The rows of a group lie close to one hidden flat surface of 12 dimensions, which passes through zero. Surfaces can cross.
(in the rows, 128 means zero)
Some rows, each with its group after it:
[170 159 124 112 161 133 115 115 132 145  66  97 151 129 125 155]  K_756
[111 127 123  79 122 195 141 106 139 106  53 154  99 110 146 127]  K_756
[111 168  92 159 146 178 135  94 114 142 184 176 117 112 155 109]  K_995
[170 142 152 129 109  73 135 153 128 136 157 125 121 130 156 148]  K_534
[ 95 157  68 118  86 166 146 122 139 116  65 127  82 138 116 130]  K_534
[159 141  81  75 144 133 139 145 185 150 117 134  95 119 144 106]  K_771
[125  87 142 139 141  81 108 129 162 140 135 113 134  83 109  82]  K_756
[ 96 111 109 157  81 117 164 150 168  99 166 208 147 138 119 127]  K_264
[137 152  93 149 151  99 108 109 138 138 117 159 144 125 140  83]  K_756
[ 97  66 131 158 152 137 187  75 172 103 112 108  46 114 138 144]  K_771
[119 108  97 128 108 161 176  53  97 154 140 148 166 126 111 178]  K_771
[150 210  82 156 145 180 170  78 141 140 161 150  79 113 203 157]  K_995
[103  85 168  97 138 121 100 118 129 136 101 131 152  88  98  79]  K_995
[ 86 115 110 162 102 127 111 168  99 134 214 139 145 131 147 103]  K_756
[118 113 138 115  75  97 150 103 124 118 133 122  71 128  77 141]  K_771
[ 95  92 157 114 117 148 146 162 130 108 100 166 160 129  65 121]  K_534
[110 124 121  96 114 126  99 130 138 170 117 131 202  91 167 110]  K_995
[128  94  77 131 120 109 108 120 154 120 106 133 106 118 181  78]  K_995
[137 166 139 138 114 105 141 124 103 121  77 121 117 128 130 127]  K_534
[176 134 101 106 101 133 175 147 115 122 168  99  83 149 118 136]  K_427
[194 108 145 160 124  60  96  47 112 139 214 102 153 104 150  73]  K_264
[ 95 143  83 125 134  81  90  77 130 198  96 118 136  92 118 137]  K_427
[ 79 124  76 145  86 147 127 151 136 111 148 201 131 158  98 131]  K_427
[144 148  81 146 125 152 166 187 166 104  92 107 120 155 167 172]  K_264
[163 132 146 111 133 159 137 105  93 130 108  94 138 114 149 123]  K_427
[164  67 154 153 186 169 130 166 116  96 129 178 164  94 187  95]  K_534
[ 98 125  92 180 132 136 171 121 115 143  89 120 139 113 131 167]  K_264
[122 143 138 110 142  80  88 165 103 195 167 121 212 112 145 105]  K_534
[124 103 160 125 153 116 122 157 142 116 170 127 135 145  98 126]  K_771
[113 167 151  88 153 146 121 136  75 132  81 101  78 168  75 136]  K_771
[105 183 119 121 144 123 117 136 101 127  65 138  93 153 101 109]  K_427
[128 123 143 139 184 169 122 119 177 126 199 139  67 104 134 108]  K_995
[126  79 172 100  71 106 122 135 151  95  98 130 129 118  99 138]  K_995
[128 126  91  90 125 165  68 178 147 144 134 109 136  98 179  87]  K_427
[104 123 147 123 108 151 122 133  94 122 143 143 153 127 140 141]  K_756
[137 122 127 144 129 148 114 107 125 120 182 156 155 133 173 138]  K_534
[146 144 144  79 148 135  78 101 127 143 126 131 110 125 135 106]  K_756
[137 132 159 139 159 107 163  88 143 113  84 146 114 131 111 121]  K_756
[152  75  87 149 146 141 158 172 173 104 152  89  86 158 121 164]  K_995
[168 113 135  58 109 176 130  92 146 102 127 155 152 142 121 105]  K_264
[146 151 131  84  77 156  89 159 119 114 144 107  93 143 148 176]  K_264
[124 137 112 114 138 111 121 104  93 144  84 132 144 143 121 103]  K_995
[175 111  86 112 104 103  88  89 104 116  93  63  75 132 179 120]  K_995
[118 130  74 121 191 160 126 128 147 135 152 149  84 145 140  79]  K_427
[ 93 188  95 118  67 128 106  63 103 153 148 115 113 156  93 146]  K_534
[147 175 156 135  86 105 112 142  92 113 173 142 135 162 148 146]  K_427
[181 186 109 122 144 149 101 137 124  99 122 140  92 205 106 165]  K_756
[182 161 168 168  78  87  82  89  74 105 173 108 100 127 180 152]  K_534
[ 82 136 120 102  98  98 124 140 135 167 171 171 150 111 149  85]  K_756
[137 158 153  97 180 107 125 105 154 135 105 152 108 137 143  67]  K_264
[ 87 129 106 123  87 139 114 100 184 109 173 120  83 151 106 139]  K_534
[111  80 108 150 150 145 114 184 157 110 148 117 133  98 131  57]  K_427
[125 160  77 143  39 119 133 122  96 115 110 162  96 115 153 112]  K_534
[154 110 150 159 102 167 110  92  80 100 177 108 151 146 147 203]  K_771
[133 144 134 114 154 170 150 118 125 127 157 165 170 169 149 173]  K_427
[103 149 103 101 114 124 153 203 144 146 105  87 120 154 117 173]  K_771
[141 153 134  84 122 131 157 124 126 157 135 133 133 164 117 201]  K_264
[ 96 117 120 145 134 127 139 191 159 134  74 106 134  76 100  81]  K_995
[133 167 113 156 110  92 146 121  85 130 144 150 151 166 103 107]  K_264
[155 184 170 134 139 102  91 121 148  95  93 146 103 142 184 115]  K_756
[114 149  98 114  77  99 124 166 137 151 175 146 142 160 100 175]  K_427
[138 158  74 154 165 139 139 117 108 155 143 110 113 144 139 121]  K_995
[170 157 165 152 128 126 128  85  76  90 147 145 110 166 118 155]  K_771
[ 75 158 136 128 112 126 155 152 151 114  99 162 122 151 159 137]  K_771
[134 112 115 105  59 124 134 117 166 130 114 124 121  84 150 143]  K_534
[101 120  68 140 128 116 121 117 107 193 182 105 109 106 118 155]  K_264
[ 90 100  82 162 204 148 124  73 111 156 148 139  89 105 129  84]  K_264
[146 137 101 129 175 105 180 173 175 147  87  81 107 127 141 108]  K_427
[128 166 139 121 162 186 122 127 111 146 116 115 159 112 152 153]  K_995
[169 135 205 116 103  84 101 183 168 118 112 135 206 111 145 139]  K_771
[140 142  73 148 130 155  60 162 137 122 143  79  88 137 169 164]  K_427
[144 131  98 119 114 107 172  54 102 161 104 123  98 117  88 134]  K_756
[148  85 119 115 121 112 102 161 155 112 181 105  98 127  92  71]  K_264
[126  95 140 137 186 144 110  44 109 143 170  87 115 120  98 128]  K_534
[ 94 116 106 178 120 143 144 122  77 143 100 112 156 108 109 153]  K_264
[ 90 129 159 198 225 126 121 162 110 138 100  81 207 132 167 126]  K_771
[147 148 166 186 121 115 151  60  94  97 111 117 129 131 176 174]  K_771
[158 150 197 103 189 121  69  88  90 130 162 144 147 167  86 133]  K_756

New rows, each followed by its group:
[ 86 131 132  94 146 181 156  85 163 123 123 219 110 136 149 153]  K_264
[171 137 151 123 123 106 101 133 115 139 119  71 136 114 134 144]  K_771
[171 172 131 140 179 105 100 105 138 119 103 152 132 161 130 118]  K_756
[126 122 178 119 126  26 119 109 151 174  97  83 126 102  75 159]  K_427
[116 149 129 147  98 144 166 116 124 128 154 167 140 111 107 155]  K_995
[180  88 178 107 120 140  73 151 179  84 163 106 157 113 177  98]  K_264
[134 158 145  80 144 114 120 103 115 153 189 168 111 142 133  75]  K_427
[137 128 133 111 178 148 137 128 124 141 132  90 119 153 128 161]  K_771
[148 122 131 121 190 177 146 153 105 151  89 171 240 109 198 132]  K_534
[119 155 115 136 115  26 139 155 207 169 134 127 117 138 133 166]  K_427
[110 142 164  97 193  81  98 123 195 144 110 138  60 146 118 133]  K_427
[170 159 183 111 134  69 118 120 105 133 113  94 155 142 113 114]  K_264
[188 154  96 144 108 132 151  96  95 123 118 144 112 112 218 148]  K_534
[ 96 102 151 188  76 122 115 137 109  90 132 132  94 111 110 156]  K_264
[183 165 115 103 129  98  77 134 166 143  96 109 139 120 149 134]  K_756
[ 86 137 146 171 130  94 160 113  99 145  88 130 141 115  92 152]  K_264
[112 123 126 126 151 162 131 115 135 111  98 151 115 135 124 127]  K_427
[132 132  94 191 143 126 130 153 102 125 145 110 169 154 114 141]  K_756
[ 88  79 185  92 151 196 180 134 157 106 132 143 131 125 164 167]  K_756
[ 58 164 115 165 143 113  98 154 124 143 106 160  78 108 171  99]  K_264
[136 124  78 145 163 185 101 143 111 101 123 117 130 141 141  66]  K_264
[131 120 171 103 107 143 155 145 136 105 125 151 143 140 115 138]  K_427
[105 131 148 109 145  66 150 112 171 165 162 120  78  92 197  85]  K_756
[154 101 117 118 108 114 131 101 175  98 133 157 118 147 209 151]  K_995
[132 119 155 143 168 133 124 140 140  97  88 195 128  95 208  61]  K_534
[150 136  96 146 113 115 111 138  92 118 168 113 115 152 110  94]  K_264
[113 113 142 178 134 144 133 131 158  87 131 121 147 136 149 153]  K_534
[ 90 109  97 139 115 144 156 126 176 140 134 166 134 101 168 161]  K_264
[163 114 121  81 122 109 188  94 193 127  78 122 107 113 125 117]  K_264
[161 126 116  66 138 195 137 126 150 104 148 141  52 162 142 154]  K_427
[165 118  73 133 122 110 112 100 122 145  85  70  97  92 101 108]  K_756
[107 140 187 135 163 148 171 107 102 106 105 148 136 153 134 150]  K_756
[158 119 210 136 105 130 109 107  60 100 173 127 165 127 124 115]  K_427
[166 164 122 144 111 116 143 203 157  77  92 121 134 175 150 115]  K_264
[135 154  99 115 144 136  98 168 147 140  71  95 155  99 195  79]  K_264
[166 127 154 137 146  87 119 198  78 155 153 108 183 130 125 140]  K_534
[ 92 115  92 124 197 182 126 114 164 157  61 122 170 139 116 212]  K_427
[142 116 143 119 138 177 132 125 137 120 120  99 135 107 127 163]  K_995
[ 91  98 104 168 164 138 143 103 149 120 133 168 122 107 147  91]  K_264
[116 151  99  88 108 125 104 144 129 176 107 106 121 105 151 125]  K_264
[151 186 100 113 137 180 138 144 122 100 110 149 114 186 180 160]  K_264
[132 129 127 110 148 159 138 152  86 166 152  84 163 140  57 173]  K_995
[162 133 159  88 184 125 152 146 151 134  94 114  92 140 133 137]  K_534
[151 162 108 169 121 120 137 166  99  91  81 106 138 161 118 100]  K_264
[111 143 155 137 120  85 139 127 181 134 167 164 164 143 155 147]  K_534
[104  88  94 133  59 137  98 145 127 116  80 125 172  89 140 107]  K_995
[129 104  87 166  68  85 132 163 107 115 121 113 161 148 112 140]  K_995
[109 130 145  97 110 103 128 142 217 134 101 153 129 131 136 204]  K_427
[144  84 111 148 121 104 100 138 116 139 148  76 159 104 132 123]  K_995
[114 145 145 148 171 118  80 123 139 125 157 101 116 134 147 104]  K_534
[121 156 126 140 110 122 161  47 113 119  95 126 101 139 109 149]  K_534
[104 104 127  95 132 158 158 134 159 131  95 124  99 101 147 121]  K_756
[165 165 234 111 174 107 116 105  93 131 101 122 178 169  90 183]  K_756
[141 145 155 117 187 115 204 144 137 136  84 118 140 135 126  93]  K_427
[137 110 170 126 124 110 109 147 114 129 125  63 117 106 125 136]  K_756
[164  88 108 104 153 145 119 131  98 147 154 125  99 102 124  93]  K_534
[129  95 149 109 207 138 129 114 152 133 186 132  74 155  98 132]  K_264
[ 84 125 121 119  93 157 114 154 178 119 166 152 180 147 136 159]  K_534
[168 188 137  83 188 163  94 186  80 144 105  72 137 203  83 179]  K_756
[127 134 110 133 133 149 112 148  87 120 147 121 127 163  92 118]  K_264
[110  51 109 115 138 172 103 166 127  95  89 116 142 139 106 112]  K_995
[125 104 116 203 152 107 150 168 173  95 152 184 170 129 134  87]  K_771
[132 118 142 104  89  86 111 103 166 146 116 112 101 109 113 177]  K_427
[ 89 139 119 107 128 117  96 133 117 183 114 109 125  87 130 123]  K_264
[ 98  96 122 114 151 148 149 133 151 155 132 129 132 113 114 175]  K_264
[101 106 154 167 176 132 119 137 162  84 131  98  68 164  74 112]  K_534
[119 144 118 122  85 101 123 187 156 128  81  71 103 123 104 138]  K_534
[129 112 122 107 132 160 105 111  82 149 128  93 100 102  66 111]  K_995
[127 132 134  75 133 141 110 124 115 179 103  83 145  83 111 118]  K_995
[147 134  84 140 150  68 114  89  99 131 118 142 155 181 195 107]  K_995
[122  91 146 166 132 136 128 109 112 112  99  94 119  83  87 108]  K_995
[106 146  85 148  62 149 119 163  84 124 155 121  80 152 102 185]  K_264
[160  85 125 122 108 153  83 125  79 136  96  50 187  85  91  83]  K_264
[132 138 136  78 155 101 183 154 184 154 142 148 126 150 116 126]  K_427
[102  80 148 147 139 103 156  96 107 159 121  94 167  77 113 113]  K_756
[ 89 136 135 114 113 129 140 172 142 127 125 126 106 123 160 109]  K_756
[119  96 121 111 148 146 126  84  80 154 129  78  78  96  95  95]  K_756
[113 161  99 146 120 131 122 106 110 118 121 154  63 130 149 104]  K_264
[133  92 118 163  85 135 157 122 116  75 149 161 139 167 120 168]  K_995
[119 152   6 173 182 126 160 108 112 192 144 101  99 125 156 119]  K_264
[ 98 130 173 144 143 133 136  97 131 114 165 148 118 149 174 161]  K_771
[135 151  84 135 148 154  89 139 114 123  74 132 130 131 109  90]  K_756
[142 195 106 194 138 122 183 129  84  94  84 144 115 170 162 123]  K_427
